The rows are grouped in 2 different ways at once. Each group adds its own fixed numbers to the row, and there is some noise. The rows also spread widely along 5 directions, which tell nothing about the answers.
Known rows, each followed by its group in each grouping:
[-32   6  -9  43 -39 -16 -15  -9  22  -3  -2 -30  11  -5 -21 -42 -29 -24
  22]  S (3)
[ 11  -2  27   7 -27 -29 -36  -2  19  -4 -15 -26   1  -4  20 -39 -13 -40
  17]  G (0)
[  2  -4  24  23 -37 -16 -29  -5  17  -8  13 -60  14  -9  12 -38 -23 -40
  11]  X (1)
[ 12   8   6 -30 -58  -9 -21   2  18  12 -11   5  -5  19  18 -32 -26 -49
  11]  N (0)
[-28  -1  10   1 -42 -37   0  -5  22   2  -7 -37   8   6 -37 -52 -23 -47
  27]  E (2)
[-47   4 -19  -5 -54 -14  12 -32  37   6 -15  -6  -3  15 -29 -43 -44 -33
  14]  N (3)
[-17 -17  -1 -18 -39 -18   1 -31  30   1   9  -6 -12   8  13 -41 -49 -39
  20]  X (4)
[-22 -24   9  -3 -43 -47   7   3  15   4 -23 -16   8  15 -34 -52 -28 -38
  22]  S (2)
[ 10  19  14 -17 -62  -8 -21  -5  18   7   0  -3  -8  11   5 -48  -5 -71
   4]  G (1)
[-30  10   0 -24 -47 -39   5 -36  30   5  10 -37  -8 -14 -17 -54 -21 -48
  25]  E (4)
[-44 -11  -9  -2 -31 -24   5 -28  35   3  -9 -23 -10   3   4 -42 -54 -22
  18]  E (0)
[-10  19   3  10 -50  -6 -24 -27  30  -4   4  -7 -12  -2   4 -50  -8 -50
   8]  G (0)
[-27  -8  -1 -24 -43 -56   5 -18  32   9  -5 -42   1 -11 -24 -58 -16 -44
  23]  E (0)
[ -3   7  30  32 -38  -9 -28   6  16 -10 -10 -48  27   2 -18 -27 -24 -25
  21]  N (2)
[ 12   8  22 -31 -58 -36  -8  15  12  12 -17 -34  16  12 -26 -53  -6 -60
  13]  N (1)
[-16 -34   6 -29 -42 -63  15 -17  28   7  -7 -40   7   0 -20 -66 -16 -49
  21]  X (0)
[-37 -27  -7  -3 -27 -32  16 -30  38   3 -30   3 -18  17  -9 -57 -48 -24
  14]  G (0)
[-40  23 -20  25 -43 -12  -9 -19  32   8   1 -33   3  -1 -35 -44 -27 -41
  24]  E (3)
[  9 -10   1 -22 -54 -23   0  11  11  11   0 -15   5  24 -15 -50 -24 -73
   9]  X (1)
[ -3 -25  14 -33 -49 -24  -7 -19  17   6   1 -18 -15  12  40 -31 -49 -47
   2]  X (1)
[ -6  18  -2 -40 -66 -11  -8  -4  18  17   5   0 -16  11  14 -37 -26 -71
   5]  E (1)

New rows, each followed by its group in each grouping:
[-47 -18  -7  -7 -29 -45  20 -23  37   7 -20 -32  -4   3 -18 -52 -45 -28
  22]  E (0)
[-16 -24   4  21 -27 -24  11   6  15   5 -15 -37  13  27 -27 -53 -44 -37
  16]  X (1)
[ -5 -16   0 -33 -56 -31  17  -3  18  14  -4 -13   0  18 -18 -59 -25 -61
   6]  X (1)
[-41 -14  -4 -30 -46 -42  20 -24  36   7 -24 -33  -5   6 -22 -58 -43 -32
   0]  N (1)
[-16 -19   9 -59 -39 -63  19  -5  20  21 -19 -18  -7  12 -23 -58 -32 -59
  35]  E (4)
[  2 -11  29 -39 -39 -48  -4  10   7   9 -32 -33   6  12  -1 -40 -30 -43
  13]  N (1)
[-19  -3  15 -25 -57 -43   1 -27  29  -2  -9 -14  -9   3 -22 -64  -5 -62
  15]  G (2)
[-15 -13  22  33 -24 -16 -13  -8  25  -9 -25 -18   4  20 -14 -39 -36 -29
  22]  G (2)
[  0 -18  14 -14 -20 -49  -1  21  15  17 -30 -24   8  20 -12 -41 -37 -44
  32]  E (0)
[-10  29   1   1 -59 -10 -23  -4  19   2  10 -37   1  -7  -8 -42 -11 -56
  11]  E (1)
[-38 -10  -2 -20 -47 -54  20 -25  39   8 -23 -37   7   3 -43 -68 -19 -34
  14]  N (0)
[ -8   3  37  18 -28 -11 -44  -8  15 -15   8 -48   3 -17  33  -4 -40 -27
  21]  E (2)
[-24 -28   3 -53 -54 -47  12 -32  26   5   8 -21 -16   1  13 -51 -37 -54
   1]  X (1)
[ -5 -22   4  -8 -46   6  -6  -6  19   1  -6  16  -9  36  18 -23 -56 -46
  10]  X (2)
[ -7  23  16 -10 -50 -33 -32 -10  17   4   9 -54   6 -18   0 -33  -2 -60
  26]  E (3)
[  0 -25  34 -55 -24 -76  -4  -9  16  11 -14 -48  -1 -12  10 -43 -32 -46
  37]  E (4)
[ -7 -24   8 -21 -53 -20   9 -10  18   3   0   2  -2  28 -11 -42 -35 -56
  19]  X (2)
[-21  14 -13  10 -63   5  -1 -23  32  -2  23 -22  -2   4 -13 -53 -20 -53
  -4]  X (1)
[-26 -13   8 -47 -60 -39  11 -31  31   5 -13  16 -21  16 -13 -56 -25 -62
  11]  G (2)
[ -4 -13   3   1 -39   0 -25 -22  23  -4  10 -17  -9   3  35 -26 -37 -34
  12]  X (0)
[-17   4  10 -15 -48 -10 -14  -4  22   7  -2  -7  -7  13   2 -30 -39 -51
  18]  E (2)
[ -5   7   0  23 -46  19 -24 -13  20  -4  17 -27   3   5  15 -34 -34 -43
   1]  X (1)
[ -5  14  23   4 -43 -37 -24  -2  15   0   7 -79  14 -25 -10 -45  -2 -50
  18]  E (1)
[  4  12   4  14 -54   5 -21  -6  19  -4  20 -32   7   1  -2 -44 -16 -60
   3]  X (1)
[ 16   4  33 -35 -53 -34 -20  16   8  12 -17 -31   7   9   5 -39 -19 -54
  14]  N (1)
[-13 -20  -5  12 -37  -2  -8  -4  16   5 -13  -5  -1  30   5 -23 -55 -37
  27]  X (3)
[ -6  36   3  38 -51  -2 -29  -8  20  -1   1 -29  10  -1 -30 -52   6 -59
  25]  G (3)
[ -8  19   4 -32 -57 -30 -18 -16  25   9  16 -26  -8 -15   8 -43 -11 -61
  16]  E (0)
[  1 -21   7 -34 -50 -34  14   2  17  15  -7 -20   3  20 -17 -54 -28 -67
   9]  X (1)
[-24 -16   6 -22 -46 -51  18 -13  27  11 -27 -14  -8  13 -32 -70 -23 -56
  10]  G (1)
[  2   8  11   3 -49 -34 -34   2  12  -3  13 -35   5 -19   8 -45   3 -48
  16]  S (0)
[ -9 -34  32 -48 -35 -66   4  -4  21  10 -35 -30   1  15  -6 -39 -45 -36
  21]  N (2)
[ -1 -17   5 -44 -51 -48  15  -2  22  22 -29  17  -9  22 -15 -65 -16 -69
  18]  G (0)
[-15  20  12  29 -47   7 -23  -6  26  -8  -6 -27  14   9 -13 -31 -29 -29
  13]  N (2)
[-12  -6  16  24 -23 -26 -14  -9  21  -1 -27 -25   2  14 -11 -42 -28 -33
  27]  G (3)
